There are 9 hidden switches. A switch that is on adds its own fixed numbers to the row, and there is some noise. The rows also spread widely along 14 directions, which tell nothing about the answers.
Some rows, each with its switches (1 for on, 0 for off) after it:
[  4 -12   0   5  -3   7  10 -49  38  -4  -2 -29  12  38  30   6  18   4
 -16  23  14  11  -7   5 -10 -11  35  20  10  -3 -33 -15  60 -13   6 -20
   0 -10  32 -10 -36  23]
0 1 0 1 1 0 0 0 0
[ 13   2   9  10  -1   0   0   1   8   8   6 -31  -7  10   4  -9   6 -15
 -13   3   4  -6  -4   6   4  -6  26   0  -2   3 -24 -15  12 -11   0 -15
  -9 -18   6  -4  -1   4]
0 1 1 0 1 1 1 1 0
[-11   2  18  -9  -6 -12 -29  13  26  21  17 -32  -3  18  14  14  35 -13
 -12  -4 -11 -12 -12  11  -6 -16   5  24  -8  26 -24 -21   5  -5  -2  -6
   1  16   7  11  15  35]
0 0 0 1 1 1 1 1 1
[ -1  -4  11 -22 -23   7  -2 -18   3  -7  11 -38   1   7  31  -5  18   8
   1   3   1  -7 -21   2   3 -13   6   3 -16  21 -18   7   6   6   8  -8
  17   4  -2  -8  15  10]
0 0 0 1 1 1 0 1 0
[  5   9  10   7   5   2   6  12  -6   4  28 -13 -20  21 -15 -19  10 -22
 -22  28   9   2 -14   1  10   6  16   3  -6  21 -19   0  12   5  -2 -15
 -20  -6  20   4  10  10]
0 1 1 0 1 0 1 1 1
[  4  -7  -5 -13 -28 -12  -2   7 -21 -24  22 -12   7  22   8 -15  19  -4
 -18 -10  13   0 -13   4  10   6  -8  30  -2   9  24  31 -21  12 -21  39
 -13  -1  14  -3   0   3]
0 0 1 0 1 0 0 1 1
[  7  -9   9  10  -9  -6 -22  -2  11  10 -13 -51  10   3  20  15 -13   6
   4  11 -32 -23  -4   8   0 -21  26   2   6  -6  -5 -28  17 -21  25 -31
  18   5 -19  -6   3   4]
0 0 0 0 1 1 1 0 0
[  1 -19  16  42  -5  -6   6  11 -11   1   3 -23  10  27   6 -12 -28  -3
 -28  21 -14  -3  11  -8  -3 -12  22   0  -2  -9  10 -11  35  -9  39 -17
   4   3   0 -14 -23   3]
1 0 1 1 1 1 0 0 1
[-20 -36   2 -25   8  16  26 -27   5   6  -6  58 -13   8  -1  -3  -6  11
  12  18  16  -4 -11  13 -11  18   2 -23  15  17  -5  31  28  -2  19 -12
  12 -10  12  -2  -1   6]
0 0 0 0 1 0 0 0 1
[-17 -21   1 -18 -14   2  26  -9  -3   8 -10   5 -29  16   3   8  12 -13
  15   4  29  17 -22   4   0   5 -26 -19  10  -4  -8  18  15  -5   9  36
 -23   0  11  28   7  35]
0 0 0 1 0 1 0 1 1
[ -1 -17  -6   7   1 -16 -10 -20  21   2 -29 -14  10  27   0  29   3 -12
  -3  20 -10  10 -12  -7 -10   2  25   3  45 -31  -6 -20  34 -24  -7   1
 -12 -23   7  18 -24  29]
0 0 0 1 1 1 1 0 0
[ -8   3  -5  19  -8 -19  -1  -5   2   7  -8 -36  18   3  16   1  -3  -4
   5 -17  -9 -17  10  15  -3 -21  13   5  -6   8  -9 -13  29 -39  11  -9
   8  -4   4  23 -19  13]
0 0 0 0 0 0 0 1 1
[-11  -5   6 -12 -29  27  -5  34 -13  11  13  15 -11   0  23 -14  33  -9
 -10 -29  -1 -23  -9 -10  -8  -5   1  -6 -20  34   4  24 -29   2 -14  24
  -9 -22  -2 -24  22  -4]
0 0 0 1 0 1 1 1 1
[-12 -24  -4  -2 -15   4   6  50 -29  13   0   4  18 -11   4 -30 -19  -7
  -3 -48 -26 -34  11  12  -6 -15  21 -30 -31  21  41  43  13 -17  16  29
  -7 -13 -38 -15 -20 -23]
1 0 0 1 1 1 0 0 0
[-13   6  15   6  36 -26 -15  19  -3   8  11  21   8 -10 -31   4  -6  -3
  -5   5 -12   4  -2   1  -1  12  -8  -3   4  13 -12 -18  -5   7   3 -32
  14   1 -10  14  22   6]
0 0 1 0 0 1 0 0 1
[ 11  10  14  39   9  23 -25   2  27  28   0 -47  -2  14  23  11  -4   6
 -14   2   5  13   0 -17  -1 -25  -3  20   4 -15 -31 -47 -32   8   4  -3
  -2   4  14 -36  12   7]
0 0 0 1 1 0 0 0 0
[  1 -20   9 -32  11  -1  10   8   1  22  17  38 -14  -2  -6 -20   3   5
  -6 -23  24  -8  -8  41  -2  10 -10  -6  -5  20  -3  26  -8  -1  13   8
   2  -3   2 -11  12 -13]
0 0 1 0 1 1 0 1 1
[-28 -39 -22  21  -2   9 -10  17 -35   0 -15  -3  19   7   1 -14 -41  13
  23  -2 -18   0  -9 -21  -1 -11   5 -11   7   2  26  29 -16  -2  11  14
   5 -13 -28 -13 -17  -5]
0 1 0 0 1 1 1 0 0
[  8 -25   0 -15  -2   7  19 -48  -1 -20   5   2  10  13  30 -15 -14  43
   6   6  30  13 -21  19  -1   2  -5   8   1  -9  -9  23  -9  15  15  -5
  24  -7   7 -37  -7 -18]
0 0 1 0 1 1 0 0 1
[  5   7   0 -16 -19 -18  -7 -11   3  -7  10 -17  11   6  18  -5  23   3
  -9 -13   3 -20  -1  24   1  -6   6  23  -5  23  -7  -2  10 -18  -2 -10
  16  -1  14  10   0   4]
0 0 0 0 0 0 0 1 1
[ -3   0   1  -9  10  -6 -43   8  16  22  -6 -29  18   8  -1  16  13   9
   3   7 -20   7 -25   8   2 -15   3  17  13  -1  -8 -25  -1  -1  -1  -8
   0  11 -15   1  17  11]
0 0 0 1 0 0 0 0 0
[-16  -6  -9  11  -2   4 -18  11 -12  13  -3  -3  -5   8   5   7  -1  -6
  12  -1  10  10 -20 -25   2 -10 -24   8  21  12 -16   3 -49   6 -20  22
   3 -14   9   5  22  20]
0 0 0 0 1 1 0 1 1
[ -9 -28  15   7 -23 -14   4  16 -18  -6   1  -6  -7  11   5   3  -9  -5
  -7   3 -14 -18   7   6   3   3  -8   1  -1   1  29   0  14  -6  33   0
   6  15  -8   4   9  12]
0 0 1 0 0 1 0 0 1
[-12 -10  12 -13  23  21 -22  -5  10  23  12  -1 -15  -2   0  -5   0  16
  10   7  11  11 -21   8   5   1 -11  -3  -3  21 -24  -9 -27  24  10 -10
  12   9  -2 -20  40   7]
0 1 1 1 1 0 0 0 0
[ 12 -11  -4  -2 -36  17  29 -11 -22 -12 -17 -28 -27  -2  21 -11 -24   1
  17  10  11 -17 -15   1  12  -7  10 -33   4 -10  -2  19   1 -15  17   9
   1 -19   0  -2   5  -4]
1 0 0 0 1 1 1 0 0
[-19 -14  10   2  14 -19 -28   1  12  10  -7  21   8 -11  -6   8   7   2
   6 -39   6   1  21   4  -9  11 -31  21   9  14  -6 -25 -32  -1   0  -5
  23   3  -2   4  15  16]
0 1 0 0 0 1 0 1 0
[ 13 -12  18 -18  -1   6  -7   7 -24   0  -2  15  -5  -7 -18 -16 -12   7
  -5  20  -4  -4 -13  -1  12  22   0 -22  14   3  10   6 -13  14  19 -17
  16 -12 -22 -14  30 -23]
1 0 0 1 1 1 0 1 0

New rows. What belongs after each?
[ -6 -25 -13  16 -25  23  23  -5 -36  -9 -26  21 -11   6   5 -16 -20 -17
   5  15  -1 -20   3 -28  -1  10  32 -37  27   7   7  25  12 -26   3  -6
   5 -55   6   0 -13  -4]
0 1 0 0 1 1 1 1 0
[  7  -5   6 -16 -12   2  -4 -16  -5 -12  12 -25  20  13  18 -15   9  17
  -9  13  -6  -5 -16  10   3  -4  18   8  -9  11   2  11  17   5   8 -15
  13  -2  -3 -16  -2 -11]
0 0 0 1 1 0 0 1 1
[ -2  -1  -4  10  21   3  -9 -18  10   6   2  27  19  28  -2   0   3  12
 -20  44   0   9 -17  -9  -7   2  22  15  29   8 -27 -11  26  -6  -1 -48
  13 -20  23 -11 -13  -2]
0 0 0 0 0 0 0 0 1
[-18  -7   5  -8   9   5 -11  10  -1   6   0  18   8 -11   0   1   5  -1
   4 -23  -7  -5  -4 -15  -9   4  -2 -13  -2  19  -4  10 -20   8 -14   8
   9 -16 -10  -8  13   5]
0 0 0 1 1 1 0 0 0
[ 29   4  10 -22 -10 -31 -22   2   4 -17   8 -35  33  13  -4  -4  25  -6
 -31   3 -26 -16 -13  23   5   7  48  16   7  -9  14 -10  28 -13 -13 -16
  -5 -21 -16  -2  -8 -14]
0 0 1 1 1 1 1 1 0
[-25  -8  -4   0 -15  23  13  19 -27  10  15 -20 -19  16   8 -25   2  -7
  11  35  -3  -7 -31  -9  14 -22   9 -23 -24  46 -18  28  35   0  22 -17
  -6   7  -2  14  12  15]
1 1 0 0 0 0 0 1 1
[ -3 -15   8 -22   7   6   0  10  -5  14 -16  31 -19 -19 -21   0  -5   3
  16 -16   4  -3  -5  17   0  23 -16 -28   9  -7  15   5 -21   0   9  16
  -8  -6 -17   1  25  -4]
0 0 0 1 0 0 1 0 0
[  6  22  14  32  25 -14 -20  24  -1   4  13 -32  15   1 -26  -5   0 -25
 -26   7 -23   1   9 -18   5   1  31  -1  -2   6  -9 -34  13   0 -14 -23
  -8 -15  -4   5   5   5]
0 1 1 1 1 0 0 0 0
[-36 -25  15  -2  -1   1  -6  -4   8   7  -4 -39  11  -9  19  11  -9  13
  29 -18 -25 -12   4   5  -6 -18  -3 -15 -33  15   8   0  24   0  34  -1
  12  31 -33   5   5  26]
0 0 0 1 1 0 0 0 0
[-30 -22  -2   6  30  -6 -13 -11  21  10 -11  23  18   7  -7  16   4   6
   9 -36  13  26   2  -6 -16   9 -19  11  11 -11  -1  -1 -21   8 -20  36
 -11  -7   3  -6 -10  23]
0 0 1 1 1 0 0 0 0
[ -3 -22 -16 -13 -13   5  -8 -18  -7   1  -8  -5  10  35   6  -4   5   4
  -7  33  -3   1 -32   0   1  -1  28   7  29   2   0  20  26 -14   0   0
  -5 -18  11   1 -21   8]
0 0 0 1 1 0 1 1 0
[ 16   7  31 -28 -27   8  19 -33  21 -39  17 -17 -10   8  20  10  52  -9
 -15  14  12  -1  -4  -8   1  22   4   8 -11   2 -10  -6  13  23 -17  -7
  -7  -8  13 -10  24  12]
0 0 0 0 1 0 0 1 1
[ -5 -21  -6  16  -2  -9   5  -3 -23 -13  -9 -42  12  17  -2   6 -33  10
  17  32  -8  22 -25 -14  11 -10  -8  -5  12 -27  14   8   8  10  20   9
  -6  11 -23   6  -5   9]
0 0 0 0 1 1 0 0 1
[ 13 -27   0  14   7   1 -24  30  -6  20  -1  -2  16  27 -15 -15  -4  -5
 -26  -6   0  17  -6   4   3   0   8  16  18 -19  20  -4  -6   3   3  23
 -25 -12 -12 -28 -15 -16]
1 1 1 1 1 1 0 1 0
[ -4   1  19 -18 -38 -11 -19 -11  19 -21  -1  -5  -4   7  24  15  49 -11
 -20 -19  -9 -32   9   5  -9  14  12  23   3  18   6 -20   3 -12 -15  -1
  11  -8  20   3  20  26]
1 0 1 1 0 0 1 0 0
[ -3   5   0  -3  20  -1   6   5  -8   6 -18  33 -12 -20 -31   6  -9 -10
  12  -5   9   6  -2  -7   4  23 -13 -29  23  -8  -7  -4 -19  -3 -13   2
  -6 -26  -3  15  22  -2]
0 0 0 0 0 0 0 0 0
[  6   0  11   9  -1   1 -10  -6  27  24 -10 -13   2  12  18  15  22  -6
  -9 -11   9   4  -2   5 -11 -11   3  10  12  -9 -27 -33   5 -19  -1  -2
  -5 -17  13  -5   2  13]
0 0 0 1 0 1 0 1 1
[ -4 -18  -3  20 -12 -18   8  -8 -19  -4  -1 -31  15  13  17 -15 -23   9
  -1 -25  12   6   6  11   0 -10  -6  10  -4 -10  10  11  -7 -11  15  28
   5  -1   5  -2 -23   6]
0 0 1 1 1 1 0 1 1
[ 38  12   7 -20 -17   1  28 -17   3   3  11  -1 -18   9  13 -23  13  -7
 -27  -8  37 -10  -6  32   3   7  15  -3   7   0 -22   9   6 -16  -1   5
  -1 -28  35  -8  -3 -15]
0 0 0 1 1 1 0 1 1
[  7 -34  -5  23 -30  15   1  -3 -56 -12 -15 -16   9   9  20 -29 -55  36
   4  22  -8 -10  -7 -10  12  -7  -2  -4   9 -12  32  19 -23  -2  50 -14
  27  -3 -23 -39  -6 -34]
0 0 0 0 0 1 1 1 0
[-15 -37  16  13 -21  15  -3 -16 -17 -12 -13  -6  -5   0  27   6 -29  21
  16  12 -10 -11   5 -25  -1   0 -17  -3   7   2  15  -1 -21  13  38 -14
  38  11 -13 -27  18   5]
0 0 0 0 1 1 0 0 0
[ -7 -13  -2  12 -14   3  28  10 -30 -12 -13 -26  -6 -16   1 -20 -31  -1
  22 -15   1  -4   6   0  10  -6  -4 -38 -23  -4  10  16  11  -7  26   9
  -4  -5 -27   5  -4  -7]
1 1 0 0 0 1 0 0 0
[ 13 -14   7 -18   2 -13   4 -12  21   4   3  16  -7  12  -1  -5  13   1
 -19 -23  32  14   5  33  -7  16 -15  21   9 -13  -3  -9   5   1   6  17
  -8   2  20  -8 -10   5]
0 1 0 1 0 1 0 0 0
[ 16   0  -2 -34 -17 -25 -12 -24  17 -19 -11 -24  10  11   8  22  30  -5
  -1   5   0   0 -24  15   0   8  13  12  32 -13  -2  -9  11  -9 -24   9
   3 -19   7  19  10  18]
0 0 0 1 1 1 0 0 1
[-24 -20  -7  30  14 -20   0   0 -12   2 -26  15  12   4 -14  10 -32   3
  15   1  -3  11   5 -13  -6   3 -16  -8  26 -15   3  -7   3 -16  14  -3
  11  -8  -7  21 -12  15]
1 0 0 0 0 1 0 0 1
[ 14   0  -5 -18 -20  -2 -13  -5  -6  -1   7 -31   2  18  11  -4  16  -4
  -9  21  -3 -16 -28   9  14 -10  26  11  15  14 -10   5   9 -12  -8  -9
   3 -15   9   4  12   1]
0 0 1 0 1 0 0 1 0
[ 18   0  11   1  -8  -4   8   0  16  19  -1 -21 -24  11   2  -1  -7 -10
 -10  14   3 -23  -1  35   4  -8  19  -6   8  -2 -12 -17  34 -30  27 -18
  -4   4  16  14  -2   7]
1 0 0 0 1 0 1 0 1
[ -1 -13   7  29   3  -7   4  14   5  -2  -6  -8   9   3  -3  -9 -14 -12
 -11 -26  -9  -9  25   0  -9  -1  17  -3  -8  -9  11 -10  15 -14   9   1
  -8 -12  -9 -10 -28  -2]
1 1 0 0 1 1 1 0 0
[-16   3  12 -23  -8   0  16   1 -11 -13  11   2 -15 -17   1  -1  21  -6
  16 -19  18   6 -14 -12   5  11 -31 -14 -22  18 -14  18 -25  22 -13  16
  -4   0  -7  11  33  16]
0 0 0 0 0 1 0 1 0
[ -2   1   4  15   1 -24  -6  -9   1  -6  -2 -23   8   7   0   0 -10   3
  -4 -16   7   5  10  10  -1   0 -11  14   4  -6   3 -13  -5  -7   4  12
   9   7  11  12  -8  16]
1 0 0 1 1 0 0 0 1
[-13  -1   6 -31   2   8  -1  10  11  -8  -3 -15  -7 -18  -8  18  33 -22
  27  -8 -10   3 -23 -17   3   7   4 -29  -8   7 -12   3   2  16 -31  12
 -22 -18 -29  15  36  19]
0 1 0 0 1 1 0 0 0
[-22 -12   6   6 -20  18 -15  11   7  -3  14  -2  14  20  30   6  26   0
 -17   0 -18 -14  -2 -28  -9 -14   7  24 -15  29   1   1   6  10  -4  -8
   3   5   3 -26   0  14]
0 0 0 0 0 0 0 0 0
[ 26  14   9   8   0  -8 -17  -3 -11  -5   3 -34  10 -10   8 -12 -16  16
  -4   2  -4  -9  -6   8   9  -3   8   6   5  -3 -12 -20 -36  -4   4 -27
  27 -15  -9 -17  19 -24]
0 0 0 0 1 1 1 1 1
[  0  -3   1  43  -4   9 -14   2 -26  13  -8 -36   8   9  14 -13 -45  18
  -7  24 -16  -7   0 -14   8 -22   8  -1   6   4  -3 -18  -5 -11  41 -30
  28   7  -1 -19  -1  -6]
0 0 0 1 0 0 0 0 0
[ 16   1 -15 -28 -15 -11   9  16 -34  -9   1 -15   0   7 -18 -24  -9  -1
  -5  17  -9  -7 -32  23  17   6  23 -21   4  -4  26  35  25 -10   6  10
 -21  -8 -15  14  -6 -17]
0 0 0 1 0 0 1 0 0
[-28 -27  -8  12   0  10 -15  11 -13  22 -24  12   8   3  10   7 -17  12
  19  -1 -14  -3 -11 -13  -9 -12  -4 -15  17   8   5   4  -7 -12  16   3
  14 -11 -15  -2   7   9]
0 0 0 1 0 1 0 0 1
[ -6  -1  -5  -2 -17   5  -4   6 -23   5   0   3 -12  11   0 -17   0  -3
  -6   6  12  -6 -13  -5  10  -2  -7  -2  10  23  -7  14 -10  -9   4   7
   5  -7  16   9  10   9]
1 0 0 1 0 0 0 1 0
[ -7 -17   9 -22  -3   4  -1  -4   7  21 -22  35 -49   1 -25  19  11 -23
  13  -6  35  12  -7   3   4  31 -43 -12  43  -8  -5  -6 -32   1  -6  44
 -16  -4  23  30  37  38]
1 0 0 1 1 0 0 1 0
[  1  -6 -13  -5  11  -4  20 -13   6   2  14  30  11  24   6 -18   2   9
 -21  -8  33  17 -14  11  -8  -4  -1  18   1   5 -24  25   9   0  -9   4
  -4 -14  28 -14 -34  -6]
0 0 0 0 0 1 0 0 0
[  8 -14  12  24  11   3  -7  10   2  24  -3 -11  14  12   9  -7 -23  15
 -15   7  -7   3   2  13  -6 -14   5   2   1 -14   1 -20  15  -8  39 -21
   8   5 -10 -27 -11 -15]
0 0 0 1 0 1 0 0 1
[-35  -4   9  15   8   9 -30   5  -1  11  17 -32  24   5  23 -10   0  22
   9  -5 -18  -2 -11 -13  -3 -29  -4  11 -31  44 -20   1 -11  10  13 -17
  27  18 -14 -12   9  14]
1 0 0 1 1 0 0 1 1
[-16 -33   7   5 -10  -7 -12 -16  11  -7 -18  21   9  29   6  20   8  -2
 -12  12  -4   5   2 -22 -14  12   0  15  36  -7  10  -8  13  -1   2   2
  10  -9  11  -2 -10  27]
1 0 0 1 1 1 0 0 0
[  9  -2  -6   6  15  -9   0   7  -1   7  -5  18  22  -5 -16 -22 -10 -10
 -19 -28  -5 -13  22  16  -9   9  36  -9   7   4  11   4  22 -25  -7  -4
   0 -37   3  -7 -31 -21]
0 1 0 1 1 0 0 0 0
[  1  -9   8  27 -39  26  37   3 -27 -20 -16 -54 -11  -3  26  -3  -9 -19
  12 -12   2   3   4 -41   6  -8   3 -38 -20 -26  13  13  -4   4   1  43
 -29 -23 -20 -10   0   8]
0 0 0 1 1 1 0 1 0
[  0  -3   0  16  41  -2 -36  14  21  18 -10   2  22  10 -30  16  10 -10
  -4   1  -6  34 -12 -20  -5   9   6  13  27 -25 -18 -32 -23  10 -33  -1
 -25 -27 -16 -11   0   0]
0 1 0 0 1 1 1 1 0
[  7 -12  15   3   3 -16   7  -7   8   8  -1   0  -7  24  -9   9   5  -9
 -18  35   4   8  -7  10   3   7  -1   8  20 -10 -12 -21  38  -9  25 -27
  -3   5  11  15  -1  15]
0 0 0 0 0 1 0 1 1
